The rows are grouped in 4 ways, from coarse to fine. Each group lies inside one group of the grouping before and may be the whole of it. The rows also spread widely along 15 directions, which tell nothing about the answers.
Known rows, each followed by its group in each grouping:
[-13 -21  41 -26  -2  -9  19  13  -6 -61 -36 -49  16  41  -4   9  27 -20
 -22  -4   7 -18 -34  -1 -13 -13  45]
Q523 Q532 kabe Tur
[ -2  -6   5   3  -7  18  -8   2   8  -2 -30  20  -3  35  45  19   5   1
 -15   4   4  17 -13  24 -20 -12  26]
Q523 Q361 tesiv Bog
[ -7   6  15  -3 -19   6  -4   8  -7  19 -25  15 -12  29  14   4  -4  20
  -4  15 -15   6  17   0   0  23  -2]
Q66 Q76 vut bekil
[-36 -30  34  21   9 -13 -31  25   3  -1 -34  16 -19  34   6  38  33  36
 -19  25   3   5  19 -17 -32 -21  23]
Q523 Q628 tud kon
[-18  25 -20 -13  15 -68  -4  45 -28  19  14 -20 -18  -7   6 -40  28 -22
  -3  14  20   5  -9 -41  -5 -18  11]
Q66 Q76 rek tir
[  8 -11  39  -4  12  -4  43 -12 -88  -6  32  20   0  10  -5  35  -8 -16
 -13   8 -11  32  47 -16  12  26  -5]
Q66 Q76 vut Damom
[-15 -13  -8  -3   0  -2  23   8 -30  -5 -29 -35  24   2  -2   8  10 -42
 -13   5 -27  30 -11  31  -9  19  28]
Q523 Q549 ses kap
[ -7 -15 -31  -9  21 -10  -5  16  16  -1   5  -9  42  -5 -13  28  28 -47
   1  -8   6  26 -12   4   2 -47  24]
Q523 Q532 kabe mek
[ 27  -3  -7  -8 -44   1  48  54 -34   0  -6 -32  -4  17 -15 -15  -4 -32
  16   4 -10  10  15 -15  21  76 -11]
Q66 Q31 Nul tadot
[ -5  12  -3  20 -18  18   1   7  30  14 -11  32 -15   5  20  29   3   3
   0  -5  -9  26   2   2 -23  -8   7]
Q523 Q628 tud dega
[ 15  53  17  -6 -35  -9  34  -3 -28  -9   0   8  -6  23   9  -5 -16   9
  45  -4 -28 -47 -13   1  -1  42   5]
Q523 Q549 vuvo Kosu
[ 11  28 -10  -1 -17 -15  39  22 -18   9  29  -8 -20 -10  -7   0  -6 -17
   3   0  -1  18  10 -30  -1  17 -15]
Q66 Q76 mir nanu
[  3 -13 -29  -9  14  -7 -31  54   2  28 -29  22  19   0  21   9  19 -18
   5  -2  18  18  12 -14   3 -22   8]
Q66 Q76 rek Koti
[-25 -31 -46   4 -21 -22 -57 -14 -22  14 -11  46   4  -8  -5 -13   0   7
  40  28 -22  10  31   7  31 -20  26]
Q523 Q628 Bek vupo
[-30 -39  35  -2 -31  15  23  -5  -7 -32 -22  13 -18 -16 -11   4   1  -7
  -6  -6 -37  13   5  -8   0   4  47]
Q523 Q628 dod kudom
[ -2  14  17  -1   3   3   1   5  35 -17 -32 -10  30  17 -23  56  23  -7
   8 -12   3  19  -2  -6 -16 -16  -3]
Q523 Q549 ses nufo
[  4  -6  22  -5 -12  18  -9 -13 -23  -9   1  15 -14  54  17  19   1   3
 -25  12  12  31  33   1   5   0  -2]
Q66 Q31 pov ditef
[ 23 -49 -26   7 -16  19  37  60 -35  32 -19   6  39  -5  -4  23  -3 -41
  29   7 -34  25  19  21  26  67  10]
Q523 Q361 tesiv nemu
[-11  -2 -13 -16 -25  12  -4 -24  27   5  -5 -17   5  16 -10  -5  -2   0
 -13  13 -24  19   0  20  21  -2  10]
Q523 Q532 kabe Tur
[-10  18   0 -14  25 -16 -20  -4  -8  36  28  -7  18  32 -13  11  22   0
  -5  20  -7   7  25   0  15  -5  -9]
Q523 Q549 ses kap
[-23  45  -9 -21  13  -8 -34   0 -35 -17 -10   2   2 -10  -6 -22   8 -19
  18 -22  -5  -8  18  -6 -10 -23  24]
Q523 Q549 ses kap
[-12  -4  25  -8   0   1  -2 -30 -24 -14 -14  53  12  19  43  14  -2  -6
  10  -8 -23 -18 -25  28  -2 -25  56]
Q523 Q532 kabe Tur
[ 14 -24  -5   1  -4 -29  -6  30 -37  25  13  54  -5  24  45   4   6  -3
  17  20  14  -9   5 -17  12 -10  15]
Q66 Q76 rek Koti
[-27 -16 -19 -13   2 -52  -9  29  22  43 -34 -11   2 -32  -4 -23  23   5
  -5  29 -20  26 -18 -16  23   1  23]
Q523 Q628 dod kudom
[  8 -12 -28  -1   2 -17  -7  -2 -15 -21  -6   0  29   8  -9  43   8  -7
  22   8   8  -3   1  -2  -3 -30   7]
Q523 Q549 ses kap
[ 27 -20  18 -29   2  18  20 -39 -15 -42  26  17  26  38  10  50  -7  -8
  -8  -3  11 -17  -7  -2  17 -36   8]
Q66 Q76 mir nanu
[ -9  25  37 -16  14 -27   2  -6  18 -28 -20   9   9  -7 -23  30  22   4
   9 -15  14  22  -5 -36   0 -29   7]
Q523 Q361 tesiv Bog
[ 25  -6  -4  -7   7 -36   8  11 -31 -14 -17   6   8  29  40  22   7  -2
   0  18  35  10 -21  -4  -4 -12  13]
Q523 Q361 tesiv Bog
[ 11   8   2   6 -21   9  15  15  29   9  37 -29 -30  25 -33  24  10  13
 -24  19  21  54  46 -37   3  10 -42]
Q523 Q361 tesiv Bog
[-14  16   8  25  -7 -45  -3 -11   6  31  23  39  -5  22  -6  29  19  17
  29  26 -11  10   5 -14   2  -5  -6]
Q523 Q628 tud dega
[ 11  16  16  28 -19  25 -19  23 -11  43   0  41  -4  76  30  30   6   4
  11  12   2  31  48  20  -7  36 -16]
Q523 Q532 kabe Tur
[-26  45   3  11 -19 -38  -5 -40 -35 -16  19   3 -18  28 -26   0   9  -3
  19  14  -8  19  17  -9  -3   0  -9]
Q66 Q31 Nul tadot
[-18 -23 -42  12   8 -16  -9  11 -33 -10 -17  12   5 -14  27  13   9 -28
  -2   7  -2  19 -11  15 -23 -36  44]
Q523 Q628 Bek vupo
[ 26   9  -1  -6   8  32  29  19 -26  21 -35  -1 -17  -4  54  34 -26  23
 -52  11  -1  40  13  12 -17  32  -5]
Q523 Q628 Bek vupo
[  2 -12 -24 -25 -21  33 -32 -23   4 -20 -34  -1   5  26  21  -6 -11   4
 -15   6  -2   8   7  27  12 -12  18]
Q523 Q628 tud dega
[ 16   7  16  -6  -2  16  29  19  25   1 -11  11 -35 -20  26  33 -10  37
 -36  -1  12  25   0 -32 -18 -11   0]
Q523 Q361 tesiv Bog
[-18  37  34  -7  26  25  29   3 -12  39  54  12 -31  -9   4  12   3   1
 -44  -9 -25  27  37 -18 -10   9  -1]
Q523 Q628 dod kudom

New rows, each followed by its group in each grouping:
[-34  12  -2   7 -16 -22 -27 -12 -14  -6 -26  -4 -13   7 -23  -7  13   2
   6  15 -10  41  28  -5  -1   3   4]
Q523 Q628 tud dega
[-10 -19  -7  16 -14 -37 -21 -12  15   8 -61  45   3 -10  24  35   7  25
  11  24   2  45 -12  -2   0 -23  18]
Q523 Q628 dod kudom
[-28  30  18  -3   5  -4 -40  17  27  72 -22   9  -3  38   2 -12  24  21
  -9  26 -24  33  32   9  16  35 -12]
Q523 Q628 Bek vupo
[ 20 -24 -24 -18 -20  -5 -14  29 -10 -43  -8 -25  15  19 -27   3  15 -33
  16  -3  34  16  26 -25  17 -11   0]
Q523 Q628 tud kon
[-18   5  -8   1   6 -17  -5 -20 -23  -4 -15  16  35   5  -8  22  15 -34
  22  -3 -19  26  -1  20   6  -9  22]
Q523 Q628 dod kudom
[-19 -18 -12 -16  -8 -42  21  30 -13   9 -17  -4  -4 -43 -20 -16   8   4
  14  13 -32 -15 -18 -31  21  11  29]
Q66 Q31 Nul tadot
[-28 -20   1 -11 -32 -17 -47  -1  40 -11 -40  41  -4  -8  -7 -19  16  -4
  25  -3  -2  19  -2 -23  20 -41  32]
Q66 Q76 mir nanu
[  3  21 -43 -31   6   1 -20  -3   9  17 -24 -27   1   2  22 -14  -5   0
 -40  11  12  33   2   6   5 -18  -9]
Q66 Q76 vut Damom
[-30  -7 -36  22 -19 -52 -30 -22 -25 -19 -26  25  15  -2 -20  17  12   3
  57  21 -18  -5  -5   4  -2 -24  23]
Q523 Q628 tud dega
[ 25   2 -47  -7 -21   3  15  -4 -29 -20  10 -28  16  35   6  14  -9 -16
  10  14   2 -18  -4  22   2   8  -3]
Q523 Q628 tud kon
[-19  26 -15  -6  28 -28  -9  -7 -27  35   9  15  13  -3  22  -5  11 -11
   3  10 -21   1  -8  15  -1 -15  25]
Q523 Q549 vuvo Kosu
[ -6  -2  10  10 -32  -1  32  10  26  16  30  -5 -19  26 -13  20   7  23
   7  22 -29 -27  -3 -14  -1  18  -1]
Q523 Q628 dod kudom
[  8 -37  -5  16 -16   4  32  -4  21  21  61  39  11  24 -10  57   9  -6
  16  16 -20  -9  -3  -7  17 -20   4]
Q66 Q31 pov ditef
[ 33 -19  -6   1 -18 -47   7   4 -70 -36   4  -2  11  32  -1  15   6 -38
  18  17  47  58  31 -19  22   4  -5]
Q523 Q532 kabe Tur
[ -9 -31 -11 -15 -14 -20   3 -30 -49 -70 -23  -3   7  -4   0  10  -4 -25
  -1   2   9  12 -12  -4  -1 -41  36]
Q66 Q76 mir nanu
[  4  36   4 -14  -3  35  -6  17   4  19 -36  18  -6 -13  17   3  -8 -11
 -13 -24  -6  53  32   0   0  20  -2]
Q523 Q628 dod kudom
[  3 -24 -34  16 -26   8  -7  49  -5  31 -47  24 -14 -23  11  14  -8   5
   3  12  -7  51  31 -11   3  22  -1]
Q66 Q31 pov ditef
[ -1  19  51  -7  15  14  18  17 -29  21  -3  28   2  34  31  11  11 -30
 -21 -14  -6  34  19   3  -6  24   8]
Q66 Q76 vut Damom
[ 25   0 -12 -24  25 -16  21   2  -6  13 -14   7  46 -28  -8  42   2 -18
   5  -3  -3  36  -2  -7  32   2  -6]
Q523 Q628 tud dega
[ -2   2  -9  14   0  -4  10  26 -11  21 -23  11  19  10   7  39   5  13
  24  11 -29 -24  -4  11 -15  15  12]
Q523 Q549 vuvo Kosu
[ -9  24 -26 -22  -8 -30 -25   0 -21  14 -17  34  -6 -25  11 -33  -4  -1
  26  -1 -12   1   1 -14  26  -6  19]
Q66 Q31 Nul tadot
[  3   2  -4  -2 -19 -10  35   0  -8 -40 -15 -11 -10 -10   3  20  -7   7
   6  -1  -5 -13 -26 -10 -20  -9  21]
Q523 Q361 tesiv nemu
[ 10  -6   6 -48  10  10   1  13 -23 -26   8 -40  10   7 -14 -15   8 -27
 -24  -7  12   9  24 -19  20  -5  12]
Q523 Q549 ses nufo
[-28   1   0  12  16  34  -1  14   4   3  -4  -6 -20  13  17  39  10  14
 -44   1 -10   6  14   5 -48 -25  19]
Q523 Q628 dod kudom
[-17 -10  -7  22 -33  -2 -13  -4 -17 -13  42  -6 -42  74  13  -6  18 -20
 -24  25  24  29  25  -2 -21 -22   6]
Q66 Q31 pov ditef
[-12  12 -22  28 -28  -6  11  46   1  46 -14  31  -2   1   2   8   7 -10
  42   4 -40  -2   1   4  -6  41   7]
Q66 Q31 Nul tadot
[-46  -8  35  17  25  -3 -12   4  -9   5   3   0   0  52   9  31  38   1
 -24  15 -17 -10   1  15 -40 -26  36]
Q523 Q549 vuvo Kosu
[-18   4 -33  -5   6 -21 -22  31   2   0   9  -7  -4 -12 -30   7  20  -3
  10   2   8  -1  20 -38  -1 -35   3]
Q66 Q31 pov ditef
[  0   5  12   3 -53  21  16  35   5  -9  -5   2 -38  13  -6 -19  -7   9
  20  -3 -16  -9  20 -20  -4  38   7]
Q523 Q361 tesiv nemu
[-16  -2   0  32 -39 -59  -3 -16 -11 -12 -16  16  11  45 -11  18  25 -16
  52  28  -4  19 -14   6   1   6  10]
Q523 Q628 dod kudom
[  5  16  26   2 -44  11  -1  18  15  29  -1  34 -36  27  26 -25  -3   1
   3   3  -5  37  23  -8  13  30   5]
Q523 Q532 kabe mek
[-16 -40  -3 -15  11 -30  -8  23   5  48  -5  12   8 -20  -3  -5  21  -2
 -13  27 -17  37  11 -16  38   1  20]
Q523 Q628 dod kudom
[  5  -1  31 -26  30  -9   6 -15 -54   6  60  13 -13  27  12  13   0  20
 -31  18   7  -9  36 -23  19 -17   7]
Q523 Q532 kabe Tur
[ -4  -1   2  14 -26  -3   5 -12  -1  -2 -12  29 -39 -11  -1  38 -15  53
  -9  21  -6  22  24 -31  -6  -5 -11]
Q66 Q31 Nul tadot
[  2  -2   8 -27   5  -8  11 -28 -46 -35 -12  -4  22  17  -4  17  -1 -14
  -3   1  -7   1  -3   5  17  -2  16]
Q66 Q31 Nul tadot
[-28  -7 -46  37 -22 -18 -55  16  -4  24  15  39   3  33 -11   0  27 -25
  52  15   0  26  36   9  -3 -19  10]
Q523 Q361 tesiv Bog
[-18  61  26  -7  -1  13 -20 -32  40   3  43  25 -12  42 -22  23  16  16
   6 -14  -4 -11  19 -20  -3 -37 -15]
Q66 Q31 pov ditef
[ -2  25 -24   7 -29  24   5 -45  -9   8  25  18   6  32   4  12 -15  -8
  19   7 -35   0   8  39   6  13  -2]
Q523 Q628 tud dega
[ 38  28   7  -9 -17 -19  39  11 -18 -12 -12  17   1   7  34  19  -8 -11
  17  -8  17   8 -20 -14   0  15   1]
Q523 Q628 dod kudom
[ 10  18  -4 -16  -7  -6 -16  20  46  21   6   1  -5  34  25  -7  18  -5
 -13   3  25  18  -9 -10   4 -25   3]
Q523 Q532 kabe mek
[  9  -5 -17 -11 -34  -2 -17   9   9  -1 -21  20  25  22  -9   0   4 -11
  50   1 -12 -10   7   3  31  13   8]
Q523 Q628 dod kudom
[  0 -11  -1  12 -31   0   5  26  -5  22   9  14 -16  52  26 -10  14 -23
  -2  17  -1  18   4   6   1  23  10]
Q66 Q31 Nul tadot
[ 34  13 -89  19 -31 -18  24   5 -35  13  11 -28  37  12 -37  45 -18 -11
  50  29 -10   8  24  11  14  36 -55]
Q66 Q76 vut Damom
[-24  33   8  -3 -13  21  12 -17  20  -4   4  18  -4  -9  -7   9  -2  -2
  14 -19 -44 -17 -10   9 -10  -6  23]
Q523 Q628 Bek vupo
[  6  28 -37  10  10 -16 -11  -4 -33  13  -8  26 -10 -14  31  23 -10  10
  -1   9   9  27  13   0 -18 -18  -1]
Q523 Q628 tud kon
[-13   7  25 -14  17  -8  18 -19  36  31  25  -2 -12   6  -3  34  10  48
 -38  26 -20  -4  -6 -19   6 -16  -3]
Q523 Q628 dod kudom
[ -9   3   0   5  -3  14 -13  30 -38   0   3 -10 -14  15 -19   6   9 -17
 -10   4   5  46  66 -16  -4  20  -9]
Q523 Q628 Bek vupo
[ -7  12  -6 -15  -8 -17  19 -31 -19  12  21   1   3   3 -14   4  -6   3
   2  18 -31   3  -1   2  28   7   0]
Q66 Q31 pov ditef
[-19  10  11 -26   3 -22  24   9   5  -7 -35 -33  15 -19 -11  -8  13 -15
 -10  -2 -24  10 -32   1   5   4  31]
Q523 Q532 kabe mek
[-11  17 -14 -18  17 -21  13  36 -11  37 -10 -17 -15 -40   7 -11  -3  27
 -21  13 -22  -5  -1 -21   1   9  13]
Q523 Q532 kabe Tur
[-16 -19  -4  30   2 -16  26 -15  -3  15   6  17  -2   7  12  59   6  22
  -9  31 -26   4 -18  12 -23 -13  14]
Q523 Q628 tud dega
[ -1  -5  37  -8 -31   3  22 -25 -20 -22  18  20 -36   3  -4   2 -13  18
  -8   8 -15  11  23 -23  13  12  10]
Q523 Q628 tud kon
[  1  -9  -1 -25  -9  16 -11   9 -23  21  10  21   9  16   8 -19  -1 -13
  11   3 -22  -3  28   5  36  21  17]
Q523 Q628 dod kudom
[-14  -9 -51   1 -25  -5 -52  -2  24 -13 -48  17  -2   5  24  -3   6 -11
   1   4  22  34  -5   6 -12 -55  16]
Q66 Q76 rek Koti
[-22  17 -45 -22   8   9 -10  -4 -36  13  23 -15  -9 -20   1 -31 -10  -9
 -11   6 -32 -11  18  13   6  -4  21]
Q523 Q628 Bek vupo
[-19  17 -48  13 -45 -21 -18  21  66   7 -16   1 -47 -25   3 -15   6  17
  -1   9  13  25 -15 -36 -23 -44  -1]
Q66 Q76 rek tir
[ -3  -9  19 -19   3   1  33 -33 -35 -10  51  16  -5  -2  -6  16  -8   7
  -6   8 -30 -22   7  -9  19  -5  19]
Q523 Q628 tud dega
[-15  -5 -22   3  -2 -19  13  35 -29  14  -8 -28  28   6 -39  12  16 -14
  34  15 -37 -20   9   4   8  39   4]
Q523 Q628 tud dega
[ 10 -36   8 -12 -19  11  29 -12 -28 -31 -15  -7  22  20  -9  28  -7  -3
   9  12 -21  -6  -2  15  17  20  19]
Q523 Q361 tesiv nemu
[  6  -7 -18   8 -24 -14  -4  12  12 -26  -6  34  -9   5  29   9   9 -17
  25  -8  19  -6 -25 -13 -17 -41  32]
Q523 Q628 tud dega
[ 11  50   3   3  -5 -17   9  -8 -54 -22  -2   2 -18  20   6  18 -11  19
  16   4  12   2  22 -13 -18  15 -15]
Q523 Q361 tesiv nemu
[-27   6  18  14 -23 -38   4  11 -30  11 -12  34  -9  22   0  -7  14   3
  41  15 -34 -23  -7  -6   3  27  25]
Q66 Q31 Nul tadot
[-16   1 -45  37  -7   2 -27 -16  17  42  26  36  -7  28  14  48   6  26
   5  32 -11  14  20  17 -19 -31  -9]
Q523 Q628 dod kudom
[-12  -7  15   6  16  24   0  15 -13  19  -5  36   9  -2  14  34   6 -12
 -10 -12 -19  28  24   8  -7  -7  24]
Q523 Q532 kabe Tur
[ 11  20 -64   9  -8 -39  32   3 -27  40 -14  19  -7 -54  50   0 -27   9
  12  22 -27   4 -40  15  -8   3  20]
Q523 Q549 vuvo Kosu
[ -1  22 -55   1 -15  -5   4  27 -10 -18  -8   9  28 -18 -18  12   3 -40
  59 -27 -16 -29 -15  -1  -6 -16  18]
Q66 Q31 pov ditef
[ 15   8  12 -42 -26 -18  -9  -7  14 -17 -42   7  -5  10  30 -35  -2   4
   2   2  10   2 -26  -9  29   0  23]
Q523 Q628 tud dega
[-12   9   8   4  -9 -10  -4  -7 -31  24 -30  32   4   7   5  13  -3   4
  10  13 -27  34  20   9  16  27   4]
Q66 Q31 pov ditef
[ -2  37  38 -47 -18  29 -11 -25 -26 -15 -25  19  -3  28  15 -37 -13  -6
   0 -21 -23  -6  14  10  32  31  18]
Q66 Q31 Nul tadot
[  6 -36 -22  -1 -15 -22 -10  19 -44 -26 -26 -11  13  13 -19  19   5   1
  22  24   6   4  25 -13  12  10   5]
Q523 Q628 tud dega
[-31   4 -21   3  -9  -2 -31  12  -3   5  17   1 -38   7  13 -26  11  -2
 -20   7   5  15  21 -10 -18 -36  27]
Q523 Q532 kabe Tur
[ 21 -15 -29  11 -30 -18  34  -5  15  35  29 -20  -2  32  21   8   3 -20
 -19  41   0  47 -14  18  12  14  -9]
Q523 Q549 vuvo Kosu
[ -4 -25 -25   1  24 -17  15  33 -55  39  -9  42  12 -62  15  24 -12   6
  13   7 -36   4  14  -7  12   6  32]
Q523 Q532 kabe Tur
[ -1  15  49   6 -23 -29  60  42 -34   0 -47   2 -15  -3  12   4   1  -4
   9  -1 -24   7 -16 -21 -16  62  13]
Q66 Q76 vut Damom
[-15 -24  26  22 -20 -14   1  25 -17  22  10  29   1  47   5   6  26 -28
  18  16 -13  25  18   6   5  19  25]
Q523 Q532 kabe mek
[ 10 -12 -47   1 -37   6  -3 -12   4  41 -15  24  -5   1  13  13 -28  44
  11  38 -36  -3   7  15  30  27 -12]
Q66 Q31 Nul tadot
[ 11  19 -27  -5  -6 -42 -10   2 -14 -18 -18  35  12  -2  29  10   2 -15
  36  -6  22  -8 -30 -14  -5 -41  18]
Q66 Q76 mir nanu
[  9   5 -81 -19 -32 -19 -37 -26 -11 -37 -10 -38  15  -3 -56  11 -13  14
  27  23  19  11  38 -21  28 -29 -40]
Q66 Q76 rek Koti
[  9   0  23   0 -19 -43   3   6 -19   4 -18  23 -16   2 -16  26   0  38
  15  28  12  30  31 -50  22  15 -27]
Q66 Q76 rek tir
[ -7  20  -5  31 -19   3  15  -4  14  38  30  39 -13  13   7  29   3   0
  16   8 -28  16   9   7 -10   9  -4]
Q523 Q628 tud kon
[ 12  -6 -26 -16  -5   2 -23 -21 -47 -10 -20  16  12  17  22   9 -15   5
   6  17   1  11  22  19  18   0   8]
Q523 Q628 Bek vupo
[-31 -43 -41   1 -19 -12 -49  18  23 -17 -49 -32 -19  -3 -21  -5  23  -1
 -36  25  26  70  27 -22  -4 -38   9]
Q66 Q31 Nul tadot
